There are 3 ways to turn a row about zero (a turn may also mirror it). The second row of each pair is the first, turned, with some noise. The first 27 pairs use one turn. New pairs use 2 turns, one after the other, and a turn may come again.
Some pairs, each with its turns in order after it:
[ 50.9 -11.3   1.3 -26.9  21.1  38.9 -15.6 -27.6]
[ 46.6 -22.0 -16.4   0.1 -40.2 -22.7 -11.3  32.5] => V

[ 20.3 -33.5 -12.5  -0.8  16.9  27.0  20.8   6.8]
[ 23.6 -15.0  28.2  -1.2  -0.7   6.8 -22.0  32.8] => V

[  4.6   5.9 -40.0  18.0  16.4   3.4  15.5  -5.2]
[ -3.9  -6.3  35.5   8.8  10.8 -29.1  -5.8   3.2] => V

[-23.5  -0.6   7.0  15.8 -14.7   1.9   7.4   8.1]
[-17.4  14.9   1.8  -2.7  14.8  14.5 -15.6  -9.6] => V

[-16.5  -7.4   5.4  -8.4   3.1  10.2  16.2   6.4]
[ 20.7   1.6  -5.5  -1.4  20.4  -1.9 -11.4   1.1] => P

[ 20.1   6.2  -1.0 -14.1 -13.8  -9.1  -7.7  34.1]
[-26.7 -32.5  -7.0  16.1  -2.4  -3.4  -2.2   2.0] => X

[  0.3  24.5 -27.1  36.3 -17.4   2.2 -25.3  16.8]
[ -4.0  27.0  23.1 -18.0 -30.4  35.0  16.3  -6.6] => P

[ -7.6 -15.4  28.4  23.3   7.7  12.1   6.4 -12.2]
[ -9.3   0.2 -13.3  11.6   8.5  17.7 -34.4  10.0] => P

[ 31.3  -4.9 -17.9  -4.0 -11.5  19.8  11.3  -8.8]
[-22.5  -3.3 -16.1 -25.2  15.8  12.1 -22.1  -5.0] => X

[ 17.3   5.1  10.3  -8.7  24.9  23.7 -10.6  -4.5]
[ -5.5 -20.5  -2.3  19.3  13.5  10.1   1.7 -29.2] => P

[ -6.1   5.4  -0.6   5.1 -28.1  20.9 -17.5  11.4]
[ 18.7   1.7  -9.0  -8.7 -12.9  27.7  12.8   2.7] => P

[-18.1   3.0 -15.7  11.7 -19.4 -19.2  11.5  16.3]
[-11.0   6.1  -8.8  24.1   9.5 -16.1  16.5 -24.4] => X

[31.0 -5.7 18.1  3.5 15.0  9.8 -4.3  9.5]
[  3.8 -33.1  -3.2 -14.5 -16.0  18.6  -6.2   4.6] => X

[  4.0  13.0 -28.4 -26.4   6.2 -11.9   9.8 -53.2]
[-28.6 -15.2  18.4  14.5  27.4 -18.5  38.9  25.9] => P

[ -3.0   0.8   1.7 -17.9 -10.0  -9.1 -16.2 -43.4]
[-19.7  29.8  27.8 -16.4  -9.7  -3.7  -8.7  13.0] => X

[ 13.7   2.3   8.2  -0.5   6.0 -28.2  -8.5  -1.7]
[ -9.8  -5.8  12.6   3.9 -26.0   8.3   5.7  -9.2] => X

[  2.7  28.4 -15.2  11.8   8.2  16.3   0.5 -14.8]
[-17.2   1.3  18.8  -6.0  17.0  21.9  17.2  -6.9] => P

[-27.0  41.6  10.2  -1.0  -7.5 -17.8   2.1  -5.1]
[-8.1 21.9  3.4 17.6 -5.3 -3.5 41.1 20.5] => X

[-17.2 -17.9 -30.8 -27.8  17.8 -24.1   3.9  20.0]
[-15.7   1.4  27.1  -2.6  10.8   7.3  37.1  31.6] => V

[-24.9  -2.8  11.9 -24.9   7.9  40.0  22.2 -17.9]
[ 20.0 -15.1 -16.2  10.0  52.5   9.6  -1.3  11.2] => P

[  2.7 -19.3   6.3  -8.2  -5.4  29.9   8.8  18.2]
[ 32.3 -18.0  -4.4  -0.7   6.8  10.8 -12.9  -3.7] => P

[-28.2   3.8 -15.5  33.4  18.3   3.4   1.3   7.8]
[-10.6  24.9  21.4  20.5  25.8  -8.7 -14.2  -0.6] => V

[  2.0   9.5   6.4 -12.1 -10.3  -9.6  -8.6 -13.5]
[-16.7   8.9  15.8  -1.1  -3.0   0.3   4.9  10.4] => X

[ -1.0 -21.1  21.4   6.6   9.6  10.9  -6.2  21.3]
[23.2 11.7 -4.6  6.0 11.9 29.3 -7.3 10.4] => V

[-10.7   1.4 -13.2  -2.8  -2.7  33.7  13.0 -18.2]
[-10.1   3.4  10.8  -1.0 -20.1 -15.9 -30.1  13.3] => V

[-23.1  -7.2 -21.5  16.9 -19.6  -3.0  -2.7  -9.0]
[-26.8   7.5   1.0 -13.4  22.6 -15.2 -11.2   0.8] => V

[ 26.6  -3.9  -0.6  30.0   7.1  -5.4 -10.5  29.3]
[  2.3 -33.7 -19.6 -11.1 -21.5  -5.0   6.0 -22.8] => X

New pairs. What belongs after each?
[-29.4   9.3  25.3 -20.5  -2.3  -7.6 -23.2 -17.6]
[ -5.3  25.4 -34.0   8.6  18.1 -21.2   4.7  -6.9] => V X

[  1.7  16.1 -16.6  -0.1  30.0   7.6 -22.3   6.7]
[  4.0 -15.2  11.0   3.8   8.6   5.3   8.5 -38.2] => V V

[  0.9 -31.7  -5.2  34.4  19.3  20.0  -3.6 -27.5]
[-14.7 -39.5  -8.0  11.9  -5.4 -16.3  35.1 -11.8] => X P

[ 21.8  -8.9   1.0  27.4 -11.2  16.7   1.1  21.3]
[  9.7 -16.7  13.5  29.2   6.2 -21.1   2.9  19.6] => X P

[  6.3  30.9 -14.5 -22.8 -39.2 -19.8   3.6 -15.1]
[ 28.1  23.1  -8.7  34.7  12.0 -10.4  31.2  10.5] => X X

[-11.4  -0.7  34.0 -26.2  -4.0  -7.2  10.8 -13.0]
[ 25.5 -28.5   1.6  -6.6   8.2  17.6  20.4  12.9] => X X

[-24.7  19.2  -2.3 -23.6  -7.0 -59.3   5.5  31.9]
[ 26.0  14.6  -8.8 -18.2  13.9  -4.9  56.8 -40.9] => X X

[-15.5  14.1 -58.8  22.5  29.9  17.2  21.2   3.9]
[-21.6   3.0  57.1  -5.8  -7.0   7.4  48.8  -3.8] => X P

[-12.3 -33.6  -9.5  20.7 -19.8   6.7  -0.8  31.8]
[  4.0  -2.2  -9.1  16.8  22.0  -0.3   8.9 -45.5] => V P

[-11.7   7.7  -2.8   3.5  22.7   1.7 -25.3  10.2]
[ -0.1  -3.3  14.3  11.9   0.2  -8.6   3.6 -29.0] => V V

[  4.6  17.9 -19.7 -14.0 -31.9 -39.7  16.7 -16.2]
[ 25.6   6.1 -11.2 -28.2   4.9 -48.0  -2.9   1.1] => P P

[ 17.3  -3.0  10.6 -36.8 -43.1 -11.8  24.7 -23.9]
[54.5  8.6 11.2 12.4  4.0 -1.9 16.3 37.2] => X X

[-22.6 -22.3 -29.1  27.1  -6.6   9.8  -3.2 -24.1]
[-29.0  22.6   2.6   2.9 -37.3  15.8   0.1  16.9] => X X

[  8.1  -9.5  40.3 -42.1   4.7  -1.4   8.0  -1.8]
[  4.5   6.1  20.9 -43.5  -1.2  -2.9 -34.0  11.3] => V V

[ 32.6  -3.5  -0.4 -15.4  -1.7   6.4   6.4   2.2]
[ 11.2 -28.5  -4.2  -1.1 -16.3  -8.9  -3.2   6.9] => V P

[ 25.4   4.6  21.4  -0.4  21.6 -18.0   8.2 -16.0]
[-27.0   5.1 -15.9   8.6  26.3   0.5   8.0  18.9] => P V

[ 11.1  16.5  30.3   6.3 -12.1   2.3 -19.7 -30.6]
[ 25.9  -9.7 -29.3 -17.5  15.6 -18.1   0.4  -8.1] => X P

[ 24.7 -30.7   9.7 -15.9 -13.0  -3.2  26.6 -22.1]
[ 22.0   8.2   3.9  20.4 -34.6 -20.3 -24.0   2.4] => P P

[-14.9 -10.0  -4.8  22.3   9.6 -29.0 -13.4 -30.2]
[-24.4 -17.9 -23.3 -27.4   1.1  -4.1  23.0   9.0] => X P

[ 21.8  14.8   6.2   7.9  -8.1 -14.6  27.6  -6.4]
[16.7 19.9 -9.2 -4.8 31.2  0.7 -3.6 13.0] => X X

[ 0.6 36.8 19.9 -0.6 -7.2 -8.7 -0.8 41.1]
[-26.4 -16.7  -8.1  -7.9 -36.1 -28.5  12.1  11.5] => P V

[-11.6 -14.2 -28.5  -7.7  10.9  -7.0   6.4  -5.4]
[-1.1 11.1  6.8 10.9  9.3 30.3  9.2 -5.1] => V V

[-13.6  19.2 -21.2   3.1  21.6   3.7  -1.8  20.5]
[  1.2  -9.7 -13.0  26.3 -24.6  -5.4  -8.8 -19.2] => P V

[-15.7 -16.0  10.1   3.4   6.2  -5.7  -7.5 -34.6]
[  8.6  33.1  16.0 -10.6  -4.6  14.6 -11.2 -10.2] => P P

[-19.4 -26.2   4.2 -17.5  11.7   5.0 -18.6   6.9]
[-23.5   0.4  26.2  -9.9 -19.6  14.1  -5.5  -5.8] => P P

[  0.5 -12.3  -5.3  -0.8  17.0  16.1   5.2 -33.7]
[  2.6  17.4   2.7  11.3   1.5  12.7 -32.7  -9.9] => P P

[-18.7  -5.1  14.2  10.9  -4.0 -11.9 -31.0   2.1]
[ -9.2  16.3  12.2 -16.6  -2.4 -22.3  -7.0 -21.0] => P V

[ 27.8 -13.6  21.7  23.4  14.4 -13.3   5.7  20.2]
[ 37.4 -23.9   1.3  15.3  -6.8 -10.5 -23.2   9.9] => V V

[-6.7 -7.9 10.5 21.5 10.2  6.6 24.8 19.4]
[ 25.2  15.6 -21.3  15.8  -5.3  -4.2 -19.2  -2.0] => V V

[-21.3  10.9  -4.8 -33.6  55.4 -17.9  26.6  10.2]
[ -3.8  12.7  12.3   2.7  17.7  37.0 -51.5 -38.3] => V V

[  2.7   6.4  26.2  -6.4 -11.8  33.3 -19.6  17.7]
[ 29.3   0.9   5.2  11.2 -10.1 -29.7 -25.0 -11.1] => X P

[-26.2  -1.5   6.6 -26.0 -12.8  -9.7  -8.7   3.7]
[-23.7  20.9  22.6  -7.5 -14.0  -1.7  -5.8   2.9] => V V

[-50.7 -42.4 -34.3   8.2 -20.0  45.1  -6.4 -21.2]
[ 76.1  24.8  35.8   0.3  -2.8   9.7 -19.8 -26.6] => P V

[ 18.7  26.4   9.5 -24.9 -34.4  12.7  15.7  10.7]
[ 29.1  30.8   6.2  11.8  28.2   0.1 -22.2  -6.3] => X P

[ 25.0  -1.6  -4.5  15.4  -7.2   8.7  25.3 -29.7]
[  7.0 -10.9  -3.2  14.4  35.7   6.3  26.2  -6.1] => X P

[ 22.3  24.3 -13.0 -10.9 -11.3 -22.7 -18.3  12.8]
[-22.4 -39.9   9.8   1.3 -19.5   8.0  -1.4   0.5] => V V

[ 23.2 -14.0  19.8   2.3  19.4 -10.4   3.1  -2.7]
[ 12.2 -25.7 -17.5   9.4  -6.3  19.1   2.4  10.4] => X P

[-27.3  -9.2  18.4  14.1 -18.6  20.1 -12.2  26.3]
[  8.1  28.6   0.1   5.9 -33.6 -30.0   9.1  -5.6] => V V

[ 13.0   0.5  37.4   8.3  -6.8 -17.2 -17.8  -0.7]
[ 11.1  14.6   9.1   2.5 -10.5   9.0  26.5  31.1] => P P

